The rows of a group lie close to one hidden flat surface of 11 dimensions, which may be shifted away from zero. Surfaces can cross.
In the rows, 128 means zero.
Known rows, each followed by its group:
[123 219 123 117 143 147 146 124 133 101 126 115 135 104 143 163 134 146
 117 177  67 152 135 110 170]
k_707
[117 127 113 165 131 117 132 113 139 119 150 133 108 123 146 141 157 132
 105 155 122 146 138 118 134]
k_269
[135 103  97 165 116 108 167 160  80 125 135 146 170 113 128 156 100 155
 126 122 172  78 105 128 106]
k_17
[105 188 164  78 156 118 173 144 105 140 124 109 151 115 112 176  99 156
 119 126 126 143 150 151 120]
k_600
[134 131 116  88 143 131 138 158 124 126  91 125 107 135 115 134 120 132
 112 128 115 150 108 117 145]
k_600
[107  74 114 124  81 141 141 146  95 131  78 146 149 115 167 120 136 133
 110 141 167 171  90 182 116]
k_707
[134  79 119 138 111 120 106 101 118 181 119 135 131 142 133 112  95 106
 173  94 186  74  95  81 114]
k_17
[109  85 116 139 135 111 149 109 116 174 115 106 133 123 135 137 112 128
 128 116 194 135 122 139 113]
k_17
[121 146 187  86 134 162 115  88 107 147  89  85 102 162 117 131  99 124
 140 132 125 144 118 133 160]
k_269
[130 134 126 107 124 119 105 118 144 152 126 152 143 124 139 131 108 118
 156  98 147 119 136 105 119]
k_707
[ 97 159 149 128 143 137 120  68  98 145 159  76  81 162 109 128 152 142
 114 145 138 127 130  76 185]
k_269
[176  78 109 167 111 102 139 124 154 108 164 125 124 140 144 111 152 140
 103 129 129 106 131 170  95]
k_17
[158  83  78 157 156 130 144 139 170 131  89  94 138 115 132 114 110 111
 130 126 134 139 111 157 135]
k_17
[ 98  86 119 112  97 157  92 102 102 138  88 118 140 130 144  96 128 128
 125  95 196 170 122 149 170]
k_707
[152  82 107 123 114  88 124 145 119 146 146 170 138 152 155 154 127 159
 129 104 167 112  92 145 123]
k_600
[108 145 178  96 147 146 130  61  80 177 158 107  95 174 142 140  97 144
 166 151 161  96 139 145  89]
k_269
[ 66 136 178 165 107 124 161  86 136 156 123  74 145  90 148 134 166 112
 101 166 136 195 143 163 133]
k_269
[160  78 115 177 122 111 125  99 168 137 119 107 129 129 150 126 124 116
 124 121 147 128 122 144 132]
k_17
[132 112 135 128  83 117 153 120 102 103 170 119  83 143 123  90 188 140
  65 161 113 120 130 131  88]
k_17
[101  78 105 139 172 142 146 107  78 155 173  97 121 148 111  97 113 147
 148 118 213  93 154 179  80]
k_600
[134  74  97 102 155 119 113 124 103 135 141 126  43 201 123 122 162 157
  93 135 151 151  95 121 163]
k_707
[133  93 140 121  84 128 130 114 121 128 157  96 146 156 156  88 187 152
 108 149 125 141  87 203 143]
k_707
[125 130 162 118 123 124 118 103 172 169 132 130 128 128 154 116 128  95
 167 142 106 129 123 141  87]
k_269
[173  99 101 151 128 140 159 110 108 112  95  89 109 154 142 143 102 151
 102 154 137 113  91 143 151]
k_707
[142 173 123 132 144 144 171  89 100  81 135  87  67 122 106 141 115 150
  55 154 125 119 198  93 111]
k_600
[ 93 132 111 104 186 128 156  70 104 194 157  76  74 147 122 124 112 135
 135 143 186 114 154 108  94]
k_269
[148 106 105 109 152 134 122 107 105 120 153  94  61 183 102 103 142 152
  99 125 140 106 124 109 150]
k_707
[ 94 126  80  91 231 151 183 202 105 153 105  69  97 137  66 117 124 127
 137 161 108 149  85 145 144]
k_600
[134  76 155 174 109  89 132 141 142 127  98 123 122 139 125 165 148 126
  92 118 133 170  92 130 176]
k_17
[107 153 127 111 160 118 130 109 132 168 188 115 109 135 108 107 139 119
 156 129 130  89 149  96  93]
k_600
[141 145 109  87 116 110 160 181 126 115 101 149 116 123 138 157 149 149
  84 154  86 159  86 121 139]
k_600
[111 145 186 114 120 106 110  65 138 172 174 111  99 163 142 132 155 129
 140 137 128 129 132 118 131]
k_269
[122 122 169 149 110 153 112  83 106 142 102 116 137 138 140 134  95 121
 158 128 150 116 121 127 141]
k_269
[132  97 125 136 119 124 112 111 159 143 143 113  92 147 129  87 169 104
 128 141 107 134 104 118 129]
k_600
[120 127 134  72 183 105 125 142 186 176 159 113  92 143 100  94 145  99
 153 113 102 136 143 132  83]
k_600
[142 124 102 144 139 149 156 142  94  99 140 124 121 125 115 116 114 142
 117 149 130  92 143 142  87]
k_600
[131 108 102 189 114  87 132  98 155 150 137 142 170  95 171 169 121 133
 128 113 181 129 138 123 130]
k_17
[139 106 101 136  98 123 125 115 107 110 155 164  99 136 149 113 143 143
 102 137 152 105 142 114  86]
k_269
[147 125 119 104 129 109 144 110 139 164 129 106 139 146 158 146 123 150
 130 131 141 128  93 149 146]
k_707
[129 121 108 139 113 138 126 126 144  95  71 118 124 107 141 140 135 130
  81 125 131 196 136 130 182]
k_17
[172 141 140 161 114 167 148 101 103  91 105 101 108 139 129 128  95 127
 123 171  97  79 119 118 119]
k_269
[153 118 128 162  99  81 130 151 150 104 155 163 162 117 146 161 152 149
 101 113 124 127 129 142 135]
k_17
[101 175 123  70 139 119 152 176 106 159 139 157 157 111 125 144 123 140
 151 137 114 118 107 118 108]
k_600
[176 102  64 203 167 114 187 104 149 120 148  61 121 121 128 132 118 141
  98 158 142  87 128 138 122]
k_17
[128 112 107  85 159 109 151 166 182 139  84  85 112 105  87 103 139 105
  85  88 123 188 147 130 138]
k_269
[ 88 146 138 152 117 136 135 139 142 139 151 112 176  82 114  90 158  96
 153 136 107 123 137 133 113]
k_269
[121 174  96 119 137 141 181 117 119 131 113 103 130  93 154 147 120 141
 101 179 122 144 135 129 109]
k_707
[123 147 144 124 134 131 118  76 142 130 154  73 127 137 126 110 145 136
 114 116 139 137 162 144 158]
k_707
[116 162  66  99 155 161 156  97 109 132 103  87  91 121 148 131 125 151
  97 172 140 159 125 108 159]
k_707
[133 201 117 126  94 169 120 116  89  79 133 127 157 114 133 128 133 154
 117 148  99 103 125  93 184]
k_707
[143 107  87 156 107 111 127 121 139 147 154 151 152 108 151 115 129 125
 145 122 155  85 120 111  91]
k_17
[113 119 140 137 124 109 143 131 147 147 133 124 133 119 142 135 153 121
 123 147 117 153 119 148 120]
k_600

New rows, each followed by its group:
[111 126 115 130 148 150 131 116 156 123  90 106  78 109 117 110 134  93
 105 147 113 181 153 104 128]
k_600
[159 134 130  96 139 136 138 141 116 102  99 139 122 132 118 147  77 142
 115 101 140 121 158 146 106]
k_600
[131 142 115  65 119 141 142 128  75 121 120 129 110 146 122 130 112 165
  97 117 161 120 131 121 122]
k_600
[170 105  74 155 117 133 122 110 136 102 132 126 117 131 137 109 125 136
 108 122 140  97 131 104 133]
k_17
[153 104 154 129 129 119 133 122 136 134 165 100 123 162 114  98 143 131
 136 131 112  95 116 167 109]
k_600
[135 121 132  90 136 147 128 152  99  96  85 110 110 146  87 126 105 144
  93  93 142 149 138 135 162]
k_269
[140 108 116 166  70 113  87 122 145 130 116 179 153 113 156 126 134 106
 148 108 138 110 100  71 142]
k_17
[164 168 104 164 148  98 144 114 174 129 154 103 149 107 126 152 124 129
 127 129 100  91 135  82 153]
k_17
[140 124 126  91 122 135 139 119 101 115 104 116 105 146 125 138 111 154
  91 115 154 138 137 134 134]
k_600
[124 155 148 138 139 143 157  85  93 130 149  65 101 146 104 123 126 140
 110 152 131  97 141 109 132]
k_269
[ 89 126 174  73 117 118 141  89 114 178 152 118 107 142 145 112 142 132
 127 134 159 148 150 166  67]
k_269
[122 145 170 143 109 158 111  78  96 134 130 112 122 150 134 125 115 126
 153 149 128 101 117 112 140]
k_269
[ 87 131 116  42 165 123 136 140  91 189 139 106 111 160 107 121 134 152
 141 114 169 139  97 125 145]
k_600
[100 127 164 139 128 124 121 106  99 124 142 131 122 148 137 161 137 153
 114 129 155 159 144 154 150]
k_269
[130 126 143 112 146 126 111 148 124 114 102 140 106 155 119 160 123 138
 122 121 116 162 113 128 170]
k_707
[128 139 125 150  66 145 145 109  92 104 134 117 176 108 157 115 145 150
 105 149 142 112 117 150 136]
k_707
[ 88 140 127 155 108 172 137 100  77 127 140 124 139 109 137 101 131 121
 147 168 143 105 128 124 100]
k_269
[ 96 117 111 128 153 139  94 124 118 146 135 169 121 134 146 141 120 127
 167 122 161 148 132 126 134]
k_269
[130 104 135 125 144 136 162 131 123 127  73 100 129 115 124 146  86 128
 109 121 159 157 146 172 108]
k_269
[160 135  77 149 131 154 147 119 110  98 115  89  90 131 103 103 128 128
  95 150 111  91 109  61 157]
k_17
[120 162 187 115 112 162  95 113 115 122 127 140 131 150 138 120 132 114
 169 159  78 125 108 137 139]
k_269
[168 139 190 146 110 124 106  73 148 128 124 124 100 171 156 156 118 126
 142 154  89 119 112 124 145]
k_269
[145 115  99 140 113 120 128 103 143 123 143 128 127 122 148 112 135 133
 111 121 149 121 146 130 112]
k_17
[120 142 195 166 116 148 116 103  72 119 166 171 163 150 160 168  94 151
 188 158 135  81 135 190  87]
k_269
[118 117 145 125  93 121 100 126 132 139 115 161 168 114 150 135 117 120
 151  95 155 139 128 136 132]
k_707
[116 145 115  87 184 156 128 121 119 142 113 123  75 152 127 136 107 131
 145 155 117 149 128 126 128]
k_269
[ 85  84 105  77 118 137 119 148 109 139 139 151  75 154 144  78 204 135
 101 159 134 195 100 170 112]
k_707
[137 138 171 157  65 175 125  94  90  91  95 122 132 128 150 117 124 121
 123 174 101 116 112 135 128]
k_269
[125 153 126 118 130 161 132  80  89 134 164 135  74 159 154 115 131 140
 143 194 118  89 125 110  82]
k_269
[ 82 130 101  71 166 145 129 126 127 171 142 109  79 132 105  75 152 108
 137 136 138 145 134 103  97]
k_600
[110 131 146  90  78 166 168  91 103 134  89  79  93 114 139  75 146 110
  83 175 124 150 129 137  78]
k_269
[123 100 110 128 120 143 158 129 132 138 108 104 141 103 142  95 126 114
 122 144 142 137 129 174  80]
k_17
[122 141 132 127 136 130 124 100 125 136 159 146  86 149 155 134 147 134
 133 171 111 131 131 124 106]
k_269
[121 132 126 110 145 162  90 121 105 144 126 146 129 144 120 108  95 114
 188 114 142  89 119 107 125]
k_269
[114 115 140 114 137 151 135 146 104 121  95 129 147 119 117 130  96 129
 136 116 151 141 142 168 113]
k_269
[132 102 130 140  84  98 100 122 141 125 133 167 142 123 158 138 143 132
 116  99 155 142 132 125 133]
k_17
[143  63 155 158 124  96 130 121 111 130  93 108 105 166 114 172 117 146
  90  92 175 153 103 130 186]
k_17
[131 157 153 123 151 178 127  67  96 135 100  88  72 167 137 143  98 131
 145 182 114 120 113 109 151]
k_269
[108 131 113 113 114 129 128 146 104 101 163 158 109 129 126 108 170 145
  98 142 122 137 144 130 105]
k_269
[143 112 155 113  89 167 143 127 115 127  62  87 161 104 104  76  80  93
 137 101 138  99 125 140  96]
k_269
[127 133  94 180 121 109 171 117 125 137 140 119 165  86 150 153 119 137
 115 146 152 108 130 120 112]
k_17
[181 135 182 137 125 120 109  88 208 128 122  79 120 145 124 111 128  94
 137 120  68 124 137 139 142]
k_17
[135 109 101 132 138  85 148 143 151 136 161 128 128 125 131 137 158 144
  97 120 139 140 130 141 118]
k_17
[113 153 141 136 162 149 132 132  99 111 143 128 126 139 119 148 117 145
 143 150 118 126 139 148 135]
k_269
[ 95 131 168 144 121 159 121  56 114 170 102 117 112 135 176 144 108 111
 165 174 146 151 116 140 120]
k_269
[ 84 114 163 127  86 143 106  97  90 133 130 172 126 134 178 140 144 137
 133 153 159 166 131 166 107]
k_269
[131  88 145 119 126 129 122 131 121 127 100 120 121 144 122 126 116 128
 121 107 151 148 121 160 136]
k_707
[131 112  94  99 185 119 125 146 105 159 132 124 109 163 102 147  96 147
 151  96 170 102 108 101 152]
k_600
[138 103 134 163 131 123 155 117 118 122 157  95 120 146 123 122 143 142
 112 150 128 110 121 162 119]
k_600
[ 85 170 156 125 115 175 118 117  68  92 132 117 112 139 116 120 160 143
 116 168 103 149 121 120 179]
k_269
[ 66 116 105 112 102 181  70 135  98 145 104 189 150 105 154  82 132  96
 192 127 160 145 108 115 119]
k_269
[107 125 138 140 114 119 149 109 159 149 115  99 133  98 146 120 149 106
 110 147 126 168 135 142 115]
k_17
[103 118  93  90 174 135 167 172 120 132  98 128 106 110 115 133 115 133
 104 136 144 172 146 159  88]
k_600
[118  92  94 170 119 118 158 124  92 131 105 115 123 119 130 153 124 141
  92 135 178 132 108 107 147]
k_17
[115 136 127  96 132 113 131 100 135 165 163  71 100 136  84  77 153 116
 113  96 146 104 144  71 131]
k_269
[100 109 104 147 150 102 164 139 130 152 147 111 109 126 133 141 167 136
 105 166 130 156 101 133 132]
k_600
[144 133 149  95 135 145 107 131 126 119 118 159 102 156 140 135 111 129
 149 142 101 130 122 145 113]
k_269
[154  96 107 138 117 122 134 130 156 100 128 105  84 141 124  96 174 126
  76 144 100 151 122 137 136]
k_17
[106 140 164 122 116 164 137 108  97 132 111 123 131 126 141 122 114 123
 145 161 126 133 129 163  99]
k_269
[121 140 138 147 158 112 132 117 125 155 144 104 133 143 114 157 121 132
 151 130 128 110 103 102 171]
k_600
[127 130 124 141 120 118 139 100 136 138 126 117 157 103 154 148 108 137
 121 115 166 136 158 147 119]
k_17
[112  94  93 146 212 148 145 142 114 144 115  76  93 147  84 120 107 122
 142 134 150 130 116 132 152]
k_600
